There are 4 nested groupings, the coarsest first. Each group lies inside one group of the grouping before and may be the whole of it. The rows also spread widely along 18 directions, which tell nothing about the answers.
In the rows, zero is written as 128.
Known rows, each followed by its group in each grouping:
[164 128 107 139 100 107 113  87 111 140 136 145 152  88 120 160 130 101
  55  93 168 137 132 127 183 143 130 167  93 104 148 153 148 125 151 191
 149  57 163 130 161 109] : nol q471 fipil sekos
[ 89 112  95 151  52  64 133 185 173 125 126 137  93 142 150 144 101 120
 186 142  96 139 153 134 128 122 139 165 135  57 105  66 116 152 127 159
 136 151  91 133 136 113] : nol q470 ledi Mopeg
[107 153  86 122 145  89 139 167  86  56 140 136 153 129 143  96 145 159
 112  66 165 134  97 226 117  99 157 133 142 118 162 227 120  53 126  97
 107 113 113 126 130 139] : Ros q646 taz gifi
[115  80 135 173 124 149 142  95 105 175 135 144  83 139  89 112 197 148
 149 113  93 135 159  96 125 115  97 124  97 106 137 149 135 126 132 171
 147 168 120 160 172 144] : nol q572 tes Balof
[135 113 127 127 117  95  68 120 150  87 141 150 146 113 157 125 118 102
 144 142 157 123 151 119 133 141 137 125 124  95 132 123 129 103 129 163
 121  69 119  96 114 112] : nol q470 ledi sireb
[105  89 172 150  83 114 110 137 157  74 108 121  99 110 179 129 102 142
 147 175 112 168 162  60 115  70 121  66 133  65 113  92 140 142 131  32
  95 139  66 121 118  95] : Ros q646 taz voki
[141 155  78 105 167  94 104 131  97  62 164 180 126 137  95 101  85 160
 121  55 220 141  70 209 118 148 167 109 137 121 130 190 163  55 101 152
  81 139 104  92 122  91] : nol q471 bapo Lam
[115 123 111 148 136  87  77 147 121 132 127 128 151 116 172 132 105 121
 126 139 127 151 171 180  81 121 143 108 148 120 110 166 131 119 132 180
 111 117  92 125  78 119] : Ros q165 Zol vetip
[126 145 107 128 142 113 134 163 130 155  92 185  70 143  76 139 131 199
 179 134  81  83 133 145  77 137 114 153 126 105 125 147  95  89 146 183
 150 182 142 155 159 138] : Ros q165 Vufo Labiv
[176 126   4  97 107  40  92 163 134 170 148  89 107 106 104 156  76 127
 122 132 159 207  97 163 106 150 156 148 170 121 114 137 148  52 137 108
 119 134  76 178 107  38] : ruza q39 vares zesaf
[191 106 129 145 162 129  57 126 121 137 141 154 166  96 150 125 102 175
 191 132 171 183 232 101  58 147 133  65 205 140 109 125 120 119 150 218
 105 119  36 132 100  82] : nol q470 tode rik
[150 100  68 151  73  93 116 127 141 155 140 123 147 100 104 157  80  91
 132 115 138 183 151 100 177 132 131 146 111 100 102 116 159 129 153 168
 120  99  73 143 174  52] : ruza q251 Boguf Dedo
[176 104 147 132 127  81  92 151 167 150 138 146 130 123 120 118 147 129
  92  99 126 239  89  94 145 149 211 142 115 136 171 125 170 193 102 166
  89  85 102 124 140 126] : Ros q165 Vufo befu
[184 102 153 133  99 116  56 123 126  88 138 138 138 128 141 156 165 162
 132 115 128 125 158 135 101 144 161 110 114  86 150 160 108 128 137 200
 125 119 138 144 173 123] : nol q471 bapo berin
[130 134  86 114 114 103 128 154 121 170 130 134 131 154 172 120 184 128
 113  73 105 173 142 161 149  99 191 144 144 145 172 117  51 117 160 117
 171  72  99 149 118 137] : ruza q251 Zuter vufu
[115 124 135 122  96 108 106 104 133  90 105 174 120 122 127 124 115 129
 135  91 133 107 148 132 137 114 133 125 125  91 139 111 118 117 141 154
 128 119 141 149 155 120] : Ros q165 Zol beb
[132 112 121 129 110 140  85 109 131  91 127 177 126 187  87  88  87 109
 160  72 135 136 143 105 140 111 155  81 104 129 112  96 129  94 139 114
 101 123  57 115 176  83] : Ros q165 Mugim pog
[ 82  65  72 175 107 111 110 110 121 183 150 113 106 176 118  90 162  72
 144 124  86 175 138 128 138 110 128 121  92 126 112 146 142 107 123 141
 135 132  55 126 120 113] : nol q466 divi nonug
[ 91 136 147 111 142 130 149 131 137 141 116 168  61  95 162 130 104 160
 179 168 119 102 179  87 117  94  84  93 147  88 105  48 101 119 143  98
 156 160 135 129  76 129] : ruza q251 Musak Zala
[ 77 109 121 150 130 169 143 140 143 149 194 120 126 136 112 177 102  66
 166 102 121 141 127 118 179 104 127 143 113 116 163  90 107 126 160 155
 158 162 107 153 168  80] : ruza q251 Zuter gerem
[155 124 160 149 107 115  89 142 152  74 134 143 176  91 159 153  53  99
  94 132 184 179 144  99 139 121 162 114 148 102 147 123 156 140 137  94
  86  65  67 107 149  71] : nol q470 tode nasan
[ 86 160 125 156 131 132 150 184 115 140 163 126 132 163 160 132  96  94
 146 110 126 116 186 162 126  93 120 133 119 116 107  82 103 125 151 133
 155 125 104 101 116 144] : Ros q165 Zol vetip
[ 67 171 168 101 181 145 107 159 155  85 131 191 158 140 143  97  76  56
 158 115 139  58 134 160 124 123 143 159 139 155 187  97  82  79 145 108
 152  68 155 119 112 172] : Ros q165 Zol beb
[ 58 128 122 166 137 109 146 137 139 167 105 175 102  96 175 153  65 124
 105 153 122 158 147 137 136 102 128 113 137 101  94 124 147 172 129 169
 119 138  81  89  46 108] : nol q572 tes Balof
[ 94 125  92 118 156 142 140  98 116 175 106 146 101  70 131 173 119 127
  65 141  94 128  87 129 165 107 113 126 119 135 162 191 116 103 163 134
 164 125 155 153  82  98] : nol q471 bapo berin
[106 125 130  99 131 110 103 109 136 138 117 145 100 107 106 111  67  70
  65 139  86 122  78 124 167 126 130 108  67 140 117 132 183 128 112 108
 111 120 172 136  86 128] : Ros q165 Vufo befu
[160 124  68 115  66  58 109 171 151  99 130 124  86 152  90 136 143 164
 190 123 117 116 126 127 112 134 126 161 115  58 117 109 115  68 139 134
 136 145 135 151 193 103] : Ros q165 Vufo Labiv
[113 173 108  96 163  99 161 180 146 168 124 163  77 102 127 150  76 146
 112 148 112 123  92 124 151 133 128 154 111 125 115  97 132 132 137 146
 152 129 163  99  61 138] : Ros q646 taz voki
[142 150 104 165 102  87 106 109  93 158 128 130  82 146 157 164  77 152
  70 114 185 172 185 159  77  96 125  88 145  78  76  94 145 110 133 107
 121 154  80 117  96  75] : Ros q165 Vufo Labiv
[144 127 105 140 120 135 123 154 111 101 164 103 165 111 122 139  72 112
 136 106 149 157 158 122 144 104 118 101 127 123 113 137 144  98 159 118
 114 122  80 134 150  79] : Ros q646 taz gifi
[ 54 103 114 131 122 118 112 126 119 129 117 123 120 126 190 127 144 110
 107 119  66 142 126 173 137  77 151  94 124 127 145 167  98 131 140 132
 138 138 112 148  56 135] : Ros q646 taz voki
[159 108 157  92  96  98  61  96 153 138 135 155  49 162 124 146 121 128
  79  97 115 157  82 122 128 145 201  98  97 101 150  68 138 163  98 144
 120 162 164 157 109 116] : nol q572 tes Balof
[122  90 144 156 109  98  49  56 134 170 117 160 103 184 132 114 180  74
  58  99 120 164 127 131 127 127 179 134  77 122 161 125 133 134 112 158
 134  78 123 125 131 138] : Ros q165 Vufo Labiv
[140  87  99 130  76  72  98 116 138 154 116 129  96 124 141 134 200 148
 149 126  97 149 153 126 122 125 143 151 125  81 145 124  97 118 137 165
 153 119 133 174 153 128] : ruza q251 Zuter gerem
[ 97 135 131 116  98 139 118  82 140 109 120 132 117  81 133 204  50  63
  44 136 136 101  96 103 199  93 110 133  90  90 155 116 132 102 170  82
 155 101 176 148 129  66] : Ros q646 taz gifi
[ 88 109 121 123 115 105 137 191 188 163 120 158 104 125 137 134 112 109
 186 145  72 166 125 102 143 125 165 167 144 122 153  69 100 167 136 147
 142 129  86 153 125 126] : ruza q39 vares zesaf
[130 142  85 132 125 130 145 163 111 158 192 108 134 149 156 124 119  90
 127  97 138 160 164 123 179 109 131 116 103 132 101  76 119 127 152 138
 161  89  95  81  97 119] : nol q471 bapo Lam
[ 90 109 113 177 117  67 164 167 157 125 184 128  78 116 117 140 143 127
 151 148 172 174  94 119 147 138 113 188 101  44 128 119 195 144  86 157
 115 154 121  82 147 124] : nol q471 bapo Lam
[ 87 121 126 146 137 114 144 147 145 124 113 213 149 110 116  86  94 129
 187  81 132 142 155 143 134 140 145 158 167 134 145 118 133 155 124 220
 114 126  83 142 137 141] : nol q470 tode rik
[180 155 119 173 122 139 138 161  81 185 148 108 126 128 109 196 102 134
  50 142 134 134 164 147 119 124 115 145  75 109  96 168 141 120 160 139
 147 123 114 123 183 103] : ruza q39 vares zesaf
[195 132 135 141 170 131  68 157 120 154 207 105 115 175 132 151 144 134
 133 123 180 179 152 125  72 146 164 111 142 132 154 105 112  90 130 131
 138 126  85 111 130 102] : nol q470 tode rik
[ 75 110 193 155 174 139 116  93 139 105  91 202 165  55 123  88 107 105
 148 132 144 109 171 117 110 128  96 142 161 133 180 166 155 131 125 172
 111 100 141 165 132 164] : Ros q165 Mugim pog
[ 97 148 102 141 125  82 106 124 131 166 106 187  82 189  89 109 100  99
 117  99 134 106 119 185  91 142 149 181 114 119 133 109 124  83 118 144
 144 132 126 139 144 142] : Ros q165 Zol vetip

New rows. What belongs after each?
[129  93  66  84  69  52 110 128 147 136 122 141  73 153 130  82 181 137
 155  94  82 165  97 124 170 121 173 126  99 100 118  90 117 120 114 129
 131 119 125 144 118 126] : ruza q251 Zuter gerem
[145 110 110 149 118 122  97 119 127 150 168 120 119 148 100 135 114  79
 118 123 145 149 129 114 135 139 131 143  97 118 135 116 146  99 133 130
 138 112 107 130 157 100] : nol q471 fipil sekos
[149 118 186 129 121 147  89 137 108  76 135 113 181  98 166 109 137  96
 116 141 114 104 187 128 120 106 124  98 106 124 155 165 116 107 145  76
 123  66 139 154 160 156] : ruza q251 Boguf Dedo
[ 96 136 135 164 168 167 143 107 108 174 113 164 115 130 137 132 133 108
  85 141 131 126 148 109 128  95 109 133 121 142 161 155  98  84 163  70
 170  80  93 110 123 126] : nol q471 bapo Lam
[101 133  58  96 115  97 135 127 126 138 162 132 129 112 149 119 121  82
 124  86 132 137 115 147 201 121 135 143 115 126 130  99 118 110 146 167
 162  87 146 118  74 117] : nol q471 fipil sekos
[149 129 139 136 115 108  87  79 135 138 102 198  92 139 143 163 117 138
  45 121 156 147 109 100 161 129 169 113  84  92 122 119 134 143 131 154
 124  74 114  62 117  89] : nol q470 tode nasan
[141 121  99 133 102  90  89  88 116 193 107 169 102 134 104 134  85  94
  65 105 121 144 132 154 139 147 156 137  88 129 102 119 156 134 124 180
 130 118 124 151 126 107] : ruza q251 Musak Zala
[ 86 134 105 172 105  98 133 140 124 159 135 156  82 174 162 171 149 144
 116  91 147 151 143 188  99 107 164 163 157  79 159 109  82 125 135 158
 160 158  89 135 128 114] : nol q470 tode nasan
[161  98  58 120  58  90 126 127 105  89 164  92 137 114 108 120 169 134
 149  82 123 133 139 128 182 121 110 128  95  79 116 151 137  88 146 162
 135 117 138 152 184 100] : nol q470 ledi Mopeg
[144 135  74  83 126  76 134 154 131 158 118 133  70 101 160 125 149 179
 138 147 119 165 132 110 130 110 132 112 151 106 111  95 105  99 140  91
 148 116 118 130  67 113] : ruza q39 vares zesaf
[141  83 141  95 113  86  48 136 141  77 178  96  94 133 136 113 145 109
 150 160 100 126  96 140 117 139 150  82  71  88 119 138 164 110  86 127
  94 161 163 137 112 129] : ruza q251 Musak Zala
[ 76 100 103 127 124 119 117 104 128  98 121 172  48 152  70 132 129 161
 172 133  91  72  79 134 134 119  99 111  66  71 102 164 142  76 119 171
 121 215 145 120 146 106] : Ros q646 taz voki
[143 126 108 135 113  92 116 135 128 120 140 144 128 115 141 123 117 130
 121 105 166 165 144 135 130 130 144 136 142 104 135 119 140 119 128 139
 124 102 105 126 129 113] : nol q471 bapo berin
[106 106 106 130 131  86  99 121 142  96 119 157 158 106 104  53 106  79
 155 127 137 137 134 119 138 131 114 136 117 132 125 153 178  82 114 122
  94  69 105 123 131 134] : Ros q165 Vufo Labiv
[113 111 136 144 121 113 139 139 153 117 121 176 106 115  87  92  74 115
 159 136 134 147 122  83 137 133 116 137 123 109 120 102 177 127 110 108
  98 135  86 127 158 112] : nol q470 tode rik
[165 103  86 106  96  55  75 109 131 113 173 107 102  88 112 126 111 110
 153 157 165 123 144 118 138 160  92 122  90  65  74 103 192  88 106 178
 115 131 170 129 118 100] : ruza q251 Musak Zala
[110 110 130 152  93 153 127 109 147 149 103 201 110 137  76 146  74 107
 179 127 108  90 182  77 155 129 100 145  95  96  96  71 118 130 162 190
 147 136  92 137 203  92] : ruza q39 vares zesaf
[149 146 113 111 125 111 111 131 107 142  95 158 122 108 110 124  76 148
 112 110 104 113 154 153 106 129 124 108 132 136 105 141 132 112 148 158
 125 138 137 168 121 123] : Ros q165 Zol vetip
[139 134  69 110  90 100 155 174 141 131 147 126 104 133  89 139 141 126
 157 108 104 106 105 121 176 131 123 180  93  94 138 119 113  90 154 143
 165 117 158 143 178 124] : nol q572 tes Balof
[ 83  99 143 122 151 141  70 150 172 114 114 176 133 170 126 106 118  89
 183 145  61 111 114 115 125 123 172 121 102 151 156 135  85 108 142 150
 129 104  84 112 120 132] : Ros q646 taz gifi
[103 138  76 107  90  67  82  89 150 134  91 170 108 107 155 148  73  86
 116 136 162  92 154 151 126 130 123 156 157  87 128  86 102  64 152 137
 163  79 145 147  80  96] : nol q572 tes Balof
[107 151 115 128 150  88 147 215 140 120 200 100 111 115 157 150 135 134
 194 130 169 141 142 181  89 126 132 175 177  88 172  95 104  96 124 126
 153 164 139 157 122 141] : ruza q251 Musak Zala
[134 140 100 142 141 121 171 214 121 136 173 113 114 136 108 104  85 141
 169 120 130 180 126 125 117 118 130 125 137 131 110 113 152 118 125  82
 112 160  62 122 137 114] : nol q471 fipil sekos
[172 153  63  85 144 101 135 141  80 101 174 121 148 105 112  81 112 157
 141  37 185 165 148 160 148 121 127  86 156 144 111 127 151  78 138 144
 113 124 123 145 109 107] : Ros q165 Mugim pog
[109 131 134 135 120  91  72 161 177 118 129 145 114 160 132 165  94  88
 134 143 137 128 106 156  85 137 178 184 143 104 189 109  93  87 134 108
 143 115 115 153 146 112] : Ros q646 taz gifi
[102  89 139 113 119 124  87 104 133 116 105 155 128  94 140 103 105 102
 135 144  86 131 145 118 138 116 131  86 116 128 119 140 142 133 126 138
 107 124 112 159 103 120] : ruza q39 vares zesaf
[151 133 123 127 119 108  67 153 114 107 132 113 123 160 145 138 108 114
  76 141 114 126 109 178  86 124 170 106 108 124 143 182 116  76 127  68
 117 112 107 131 126 112] : nol q470 ledi sireb
[ 63 107 132 149 152 130 116 113 104 102 145 164 147 125 124  78 146  90
 157 102 121  84 146 188 123 130 109 138 117 129 150 183 138  96 113 193
 127 132 141 143 124 172] : nol q470 tode nasan
[122  91 109 152 133 131 112 122 143 189 123 131 108  92 104 193 116 131
 114 150  90 176 104 111 132 124 142 136 126 120 158 175 127 132 154 165
 133 160  96 177 150  64] : ruza q251 Zuter gerem
[117 125 110 148 109 102  93 141 145 145 136 131 129 150 131 148 117  85
 126 129 121 131 149 140 121 122 140 157 115 109 142 115 112 103 146 145
 148 100 117 133 143 116] : Ros q165 Vufo befu
[132 109 174 154 137 132 125 121 139 126 143 172 110 120 134 114 155 145
 157 126 148 145 167  76 131 130 121 125 125  96 141  92 137 154 122 168
 127 115 112 104 144 143] : nol q470 tode nasan
[159 106  96  69 135  89  53 176 149  94 139  71 147  65 171 137 115 128
 177 194  91 141 134 135  84 127 137  86 172 129 152 170  99  56 148  75
 121 111 126 189  76  95] : ruza q251 Boguf Dedo
[159  63 106 157 129 160 113  52  86 154 174 121 117 139  50 106 138 116
  87  61 128 213 103  68 196 114 127  60  50 143 103 168 211 135 124 166
  86 156  73 127 174  64] : Ros q646 taz gifi
[155 115  90 150 100  45 142 165 158 168 118 122  91  78  99 155 110 160
 122 155 139 200 109 101 118 147 126 189 140  79 128 130 181 137 120 147
 116 138 114 157 147 100] : Ros q646 taz gifi
[161 121 112 117 112  82  69 141 149 116 132 124 120 100 144 163 101 130
 121 156 147 144 128 138  94 148 148 135 150  95 147 137 127  98 133 135
 129 113 129 151 117  95] : nol q471 bapo Lam
[ 87 139  91 141 122 127 138 125 122  95 188 126  85 154 144 206 153 149
 146  83 178 124 115 148 159  83 124 125 121  49 150 110  85  84 160 155
 161 169 130  96 145  65] : Ros q165 Zol beb
[135 100 111  95  89  96  96  86 128 112  99 142  60 135  90 108 128 115
  70 147  83 103  57 108 159 125 127 104  47  94 119 161 161  82 111  61
 120 125 171 137 135 115] : nol q466 divi nonug
[ 92 121  87 114 117 144 156 127 125 145 101 145 123 106 108 124  75 104
 100 107  64 147  98 100 199  82 125  95  97 149 116 146 135 124 166  95
 126 120  99 140 119  84] : Ros q165 Zol vetip
[102 135 133 111 132 121 122 131 111 164 160 126 102 129 164 136 141 100
 110 101 104 123 148 175 139 117 143 124 114 126 145  98 104 142 129 159
 164 142 171 163  84 157] : ruza q251 Boguf Dedo
[ 91  94 101 153  45 110 106 114 156 129 117 125  96 132 135 189 102  85
 143 162  88  89 154 109 151 109 102 147  95  49 116  97 101 111 164 147
 168 139 132 150 159  81] : nol q466 divi nonug
[109 122 115  98 116  95  71 147 160 118 125 136 108 110 150 184  92 108
 131 158  91 105  99 168 121 137 162 133 119  98 151 144 100 110 137 158
 137 141 156 160 103  98] : ruza q251 Boguf Dedo
[105 152 147 134 144 109 126 163 161 116 134 161 121 101 128 137  26  88
 126 147 173 143 114 132 107 137 138 161 162 117 156  91 153 116 120  80
 117 120 107 136 116 108] : nol q471 fipil sekos
[162 128 142 162 118  98  93 177 143 122 132 152 104 149 123 167 131 167
 129 162 128 127 129 138  85 152 155 151  95  76 123 161 129 128 123 171
 122 129 110  92 171 125] : nol q471 bapo Lam
[ 80  86 115 128  68  40  59 139 147  80 139  86  98 118 167 154 129  87
 107 169  97 122  81 217  97 123 158 139 102  53 145 185 151 104  88 113
 101 170 164 179 113 119] : ruza q251 Zuter gerem
[ 70 121 133 165 129  79 137 113 150 105  64 201 161  52 185 118 128 119
  84 149 161 152 132 128 152 109 134 173 158  95 170 190 139 132 131 128
 114  22  96  92 100 133] : nol q470 tode nasan
[163 151  79  99 130 103 128  90 136 138  92 189  93  79  77 166  82 178
 121  96 182 139 115  92 140 130 113 142 167 101 149 110 123  69 167 138
 142 120 137 161 151  54] : Ros q165 Vufo Labiv
[147  91 106 117  96  67  99 113 135 131 105 121  79  80 119 144 162 155
 101 176  92 140  93 114 132 133 120 129  84  72 125 187 161 107 114 119
 115 129 162 155 134 111] : ruza q251 Boguf Dedo
[131 152 153 109 168 156 130 111 106 132 154 157 105 125 110 126 114 114
  83  84 159 119 105 145 133 127 138 128 126 145 185 125 124  97 131  96
 152 127 166 156 131 139] : nol q471 bapo Lam
[112 121  91  76  65  84 112 160 163  83 145 113  88 150 145 138 149 107
 140 120  66 105  82 114 203 101 150 124  59  75 125  84 104 116 140 114
 149 110 181 111 122 121] : Ros q165 Vufo Labiv
[122 102 139 148 154 154 119  90 114 137 122 159 186  46 133 118 124 106
 125 118 133 138 179 104 153 129  98 124 145 148 159 179 141 132 158 201
 137  76 124 157 127 129] : nol q471 bapo Lam
[117  91 112 153 140 130  90 124 150 148 182  71 125 101 127 215 151 106
 130 123 144 196 108 132 101 109 143 149 181 106 236 158 104  90 158 130
 150 168 117 218 154  56] : Ros q165 Vufo Labiv
[120 134 127 125  94  62 105 103 159  92 102 193  47 113 141 183  97 175
  91 135 184 140  74 130 124 131 157 141 128  31 135 107 143 127 107 130
 112 146 139  97 117  78] : nol q471 fipil sekos
[ 99 107 141 169 108 133 115 115 152 151  90 156 119  93 135 177  78 106
 102 163 113 145 142 104 116 112 125 144 146 102 160 142 122 130 155 108
 139 122  89 164 148  84] : nol q471 bapo Lam
[104 141 167 140 178 158 103 132 103 122 145 139 127  88 143 174  67 113
  85 171 136 100 137 164 102 118 109  96 109 120 123 183 148 113 132 136
 117 154 139 126  98 112] : ruza q39 vares zesaf
[141 109 115 126 124 155 114 148 147 116 173  96 123 125 100 180  95 111
 151 123 123 161 109  79 153 105 132 113 122 115 162 113 116  94 168  95
 137 151  95 158 171  53] : Ros q646 taz gifi
[154 129 148 134 128 111  95 141 114 146 144 109 100 136 150 166 180 120
  49 165 113 124 113 143 122 123 147 143  63  98 151 171 120 110 129 100
 150  90 165 115 140 147] : ruza q39 vares zesaf
[ 64 112 228  85 130  96  44 115 201  58 112 197  79 163 161  95 135  69
 138 142  95  76  77 136 114 137 191 136  94  97 200  70 112 147  79 116
 118 113 204 130  98 194] : Ros q165 Zol beb
[109 105 141 181  96  90  92 137 148 143 105 125 154  97 150 172 128  83
  81 158 121 137 142 165  96 133 147 195 137  94 190 194 127 124 138 147
 138  89 130 182 162 132] : nol q572 tes Balof
